All rows are made from the same 12 directions, up to rounding. Whole rows:
In the rows, zero is written as 128.
[[136 143 146  81  74 154  77 121 133 200  70 143 182 137 126 153 136  72
   95 115]
 [128  76 115 127 127  83 159 219 163  94 126 132 174 158 133 159 175 108
  174 110]
 [ 89 192 142 135 154 104 141 146 157 132 160 133  80  63 149  93 121 177
  150 127]
 [139  70  87 134 126  64  71 139 150 152 152 186 168 147 129 148 154 138
  136 104]
 [150 194 140 201  79 129 206 176  96 144  49  70 157 150  96 133 191 119
  129 104]
 [120 112 133  63 107 150  91 122  98 141  95 128  92 104 107  87 167  51
  116 102]
 [142 123  84 120 121 122 133 123 113  69  98 168 190 163 123 135  95 112
  110 151]
 [151 115 104 117 127 102 125 118 109 127 124 168 165 135 119 104 142 116
   94 132]
 [181 153 129 116 163 102 108 110  93 148 163 183 144 158 165 160  57  97
  141  98]
 [106 120 150 117  70 163 108 160 188 201  84  82 165 128 115 174 167 115
  120 129]
 [116 149 150 143  88 136 165 104 139 107 120 148 175 132 144 107 175 118
   82 114]
 [114 105 150 100 126 141 137 100 154 113 175 148 124 124 180 128 137 102
  123 127]
 [126 131 169  80 144 122 111 171 156 151 112 149 183 131 141 155  88 145
  130 150]
 [121 195 149 168 136 112 118 144 117 121 118 135 119 128 117 139 103 150
  155  68]
 [140  83 121 130 120 139 111 103 167 157 173 131 153 149 131 161 131 117
  102 114]
 [109 157 106 134 131 103 152 101 121  88 152 167 108  96 161  77 144 135
  122 137]]

The start of a row, then its end:
[118 136 140 105 125 137  43 134 109 148  98 131  94 131 107 155  98 101] | [168  73]
[169 202 109 163  80 137 175  77  70 134 103 146 144 156 183 135 135  58] | [118 117]
[136 121 144 120 105 161 151 122  93 127  82  93 115 149 163 147 132 101] | [156 177]
[125 108  85  81 163 123  95 122 127 116 156 146  87 104 130 112  86 113] | [142 152]
[137 119 141 134 112 137 133 110  91 107  92 133 145 155 138 129 134 125] | [127 145]
[130 121  35 145 140 101 158 114 131  87 171 141  96 101 111  79 150 115] | [112 136]
[115 111  64 104 155 115 112 115 203 130 215 159 128  95 129 124  98 129] | [101 131]
[118 131 122 155 136 152 132  83 109  39 126 144 143 157 112 125  80 155] | [108 129]
[ 98 147 137 134 121 134 145 137 164 133 137 112 110 113 189 156 115 152] | [174 171]
[ 82 108 138 108  87 146  98  76 150 118 127 152 124 104 151  97 175 124] | [ 99 134]
[ 99 211 103 116 116  93  96 138 137 117 133 186 102  95 178 128 110  87] | [179  72]
[107 128  99  83 135 151 131 198 153 128  71  76 125  99  73 123 107 135] | [136 187]
[135 128 165 112 137 111 120 114 112 139 133 164 145 128 158 116 128 141] | [120 134]
[151 109 182 124 146  93 161 122  87 139 127 156 149 128 162  87 165 167] | [112 169]
[115 106 156 102 146 125 129 127 150 122 151 145 141 117 144 117 124 153] | [115 149]
[112 132 159 141 122 121  44  78 149 158 157 177 141 134 138 154 103 160] | [117  72]
[135 106 131 123 144 153 150 128 146 104 146 111 149 147 113 144  99 131] | [108 141]
[138 112 111 145 121 147 170 101 125 111 139 110 133 138 132 120 138 129] | [102 164]
[130 132 149 118 124 128 174 118 123  98 138 147 146 137 188 125 134 112] | [132 154]
[134 103 127  81 135 136 142 153 114 157 122  94  83  95 112  89 170  88] | [127 146]
[ 99 140  77 177 113 149  99 128 136 107  93  82  91 131  93 159  98 167] | [168 145]
[141 170 134 167 142 148 118 101 120 168 120 101 126 126 100 142  71 196] | [107 157]
[139 171  89 182 144 108  92 115 151 128 139 161 181 153 101 174  42 194] | [116 115]
[150  78 124 139 100 142 155 117 134 140 144 107 143 157 128 141 185  83] | [106 112]
[163  99 107 193 138 156 101  66 140 146 164 113 168 181  70 178  70 182] | [ 70 117]
[ 97 111  92 129 107 130  92  81 164 128 150 154 126 114 159 132 127 148] | [122 159]
[130 130 135 174 137 140 158 118 136 109 144 103 130 152 142 161 100 169] | [143 149]
[108 116 164 104 117 161 131 133 138 105 110 114 133 143 161 156 113 116] | [152 149]
[157 112  99 183  99 141 127 124  81 138  81  79 121 157  41 121 176 113] | [104  88]
[ 91  93 140 170 112 143  82  97 140 109 132 109  95 132  96 132 154 169] | [134  92]
[161 124  81 112 165  77 135 174 120  77 145 183 169 162 143 155  78  95] | [163 112]
[ 78 107 185 125 110 110 170 134 118  71  97 141 131  95 142  43 229 175] | [110 158]
[131 118 132 122 152 103 116 127 141 102 159 174 158 143 150 142  96 144] | [133 119]
[170 119  85  95 136 140 139 158 128 146 129 113 148 145  92 147 106  56] | [110 113]
[145 130 102 126  98 146 106 101 117 174 132 114  97 134 144 152 140  62] | [140 103]
[123 134 106 111 116 160 127  88 108 129 111 112 100 105 116  93 128 116] | [ 97 166]
[139  86 131 158 111 165  94  96  82 112  94  90 102 176  98 160 122 117] | [147 111]
[146 148 175 153 101 137 152 129 133 156 110 125 188 159 132 154 145 129] | [100 106]
[106 124 171 111  90 157 168  97 102  86  73 132 163 118 119  58 193 134] | [ 59 165]
[107  63 162  86 119 165  79 104 154 121 128 132 153 139  98 131 134 125] | [ 87 117]
[135 149 153 172 124 124 146 132 150 144 151 121 149 149 142 166 124 146] | [135  95]
[122 130 162 127  98 159  80 112 182 207 125 117 174 141 128 188 107 147] | [104 121]
[119  98  91  80 157 141 117 159 157 130 153  99  80 106 128 142  94 103] | [164 160]
[117 101  95 181  72 126  94 129 148 131 101 117 152 165 101 172 175 116] | [141  78]
[139 191 115 166 117 164 183 157 152 194 125  35  93 100  91 141 133 124] | [121 129]
[126 112 105 116 119 127 133 143 160 135 149 124 132 123 123 133 151  94] | [122 109]
[129 130  80 118 145 131  99 101 127 151 147 124  85 101 122 118  92 139] | [128 162]
[137 102 185 116 129 148 110 122  96 164  95 102 118 142 139 143 126 149] | [143 162]
[156 155 156  63 147 144 138 122 113 156 150 146 128 111 134 104 108  60] | [ 90 101]
[135 161 111 141  95 141 126 133 116 179  80  96 121 125 135 149 130 120] | [145 159]
[127  89 131 140 116 142 142 146 138 140 117  82 117 143 137 157 151 132] | [158 159]
[108 110 125  80 125 186 172 124 169  75 129 108 156 134 151 142  90 105] | [107 195]
[133 136 109 191  73  96  93  67  89 126  80 186 189 156 115 108 178 165] | [ 82 112]
[ 96  95 113 152 121 109  92 101 142 126 141 139 103 108 127 107 161 182] | [133 142]
[ 84 209  66 149 121  72 130 176 207 108 171 176 129  88 166 143 120 118] | [176  71]
[133 132 139 130 100 118 138 157 116  74  83 160 195 180 143 161 134  87] | [146  93]
[115 122 118 122 101 149  92 121 152 169 123 107 113 116 107 140 147 107] | [120 105]
[127 106 178 128 129 137 130 137 151 134 136 125 164 149 127 151 133 145] | [115 112]
[183 201 138 103 188 145 160 126 110 178 168 118 119 110 112 124  34 116] | [ 91 129]
[151 145 121 154 143 128 136 149 121 143 126 102 131 136  73 134 115 137] | [115  97]
[157 170 119 130 138 115  98 162 122 142 119 147 155 160 116 184  68  90] | [157  63]
[126  76 109 114 142  94 106 143 109  94 129 154 119 129 107  99 160 122] | [138 112]
[153 119 151 117 165 126 138 119 102 129 149 132 123 130 118 110 107 139] | [109 132]
[133 168 128  95 155  91 168 120 114 103 163 189 131  91 170  65 130 114] | [105 137]
[127 165 142 148  94 163 170 101 129 106  97 123 182 145 126 126 127 130] | [ 77 144]
[117 155 201 130 141 151  87 129  90 125  76 114 120 139 104 140  82 173] | [145 115]
[109 116 127 122 118 124 112 125 148 117 140 142 128 120 123 119 152 118] | [121  98]
[131 161 159 120 156 117 139 174  68 108  83 106  80 116 113 104 119 129] | [177 121]
[ 77 115 122 157 127 115 108 122 144  81 131 131  93 110 136 115 142 186] | [163 139]
[146 124 164 130 106 109 154 104  58 114  89 159 138 151 198 110 167 116] | [149 163]
[118 123 125 131 131 112  90 167 140 121 100 135 150 147 117 168 100 149] | [167 120]
[ 90 154 156  92  98 138 131 161 166 127  85 136 166 114 165 141 132 126] | [141 158]
[121  71 200  90 160 132 112 186 137 141 113  99 138 124  65 114 150 160] | [115 113]
[ 91 107 141 100 115 145 119 163 166  88 109 123 144 140 150 164 118 115] | [167 136]
[108 201 131 153  88 138 194  81 135  65 143 168 151 130 208 117 139  91] | [115 115]
[131 119 106 150 151 135 136 104 114 115 164 104  68 118 119 115 119 137] | [139 128]
[112 104 160 122 125 116 120 130  99  82 110 149 116 143 163 124 148 125] | [170 122]
[127  63 111  94 168 144 108 135 111  57 140 120 100 143  81 117  99 110] | [134 119]
[174 181 154 117 179  96 192 194  73 112 107 132 139 138 141 123  85 121] | [162 139]
[143 102 123 123 132 127 104 123 134 160 133 128 145 133  98 132 129 137] | [101 125]
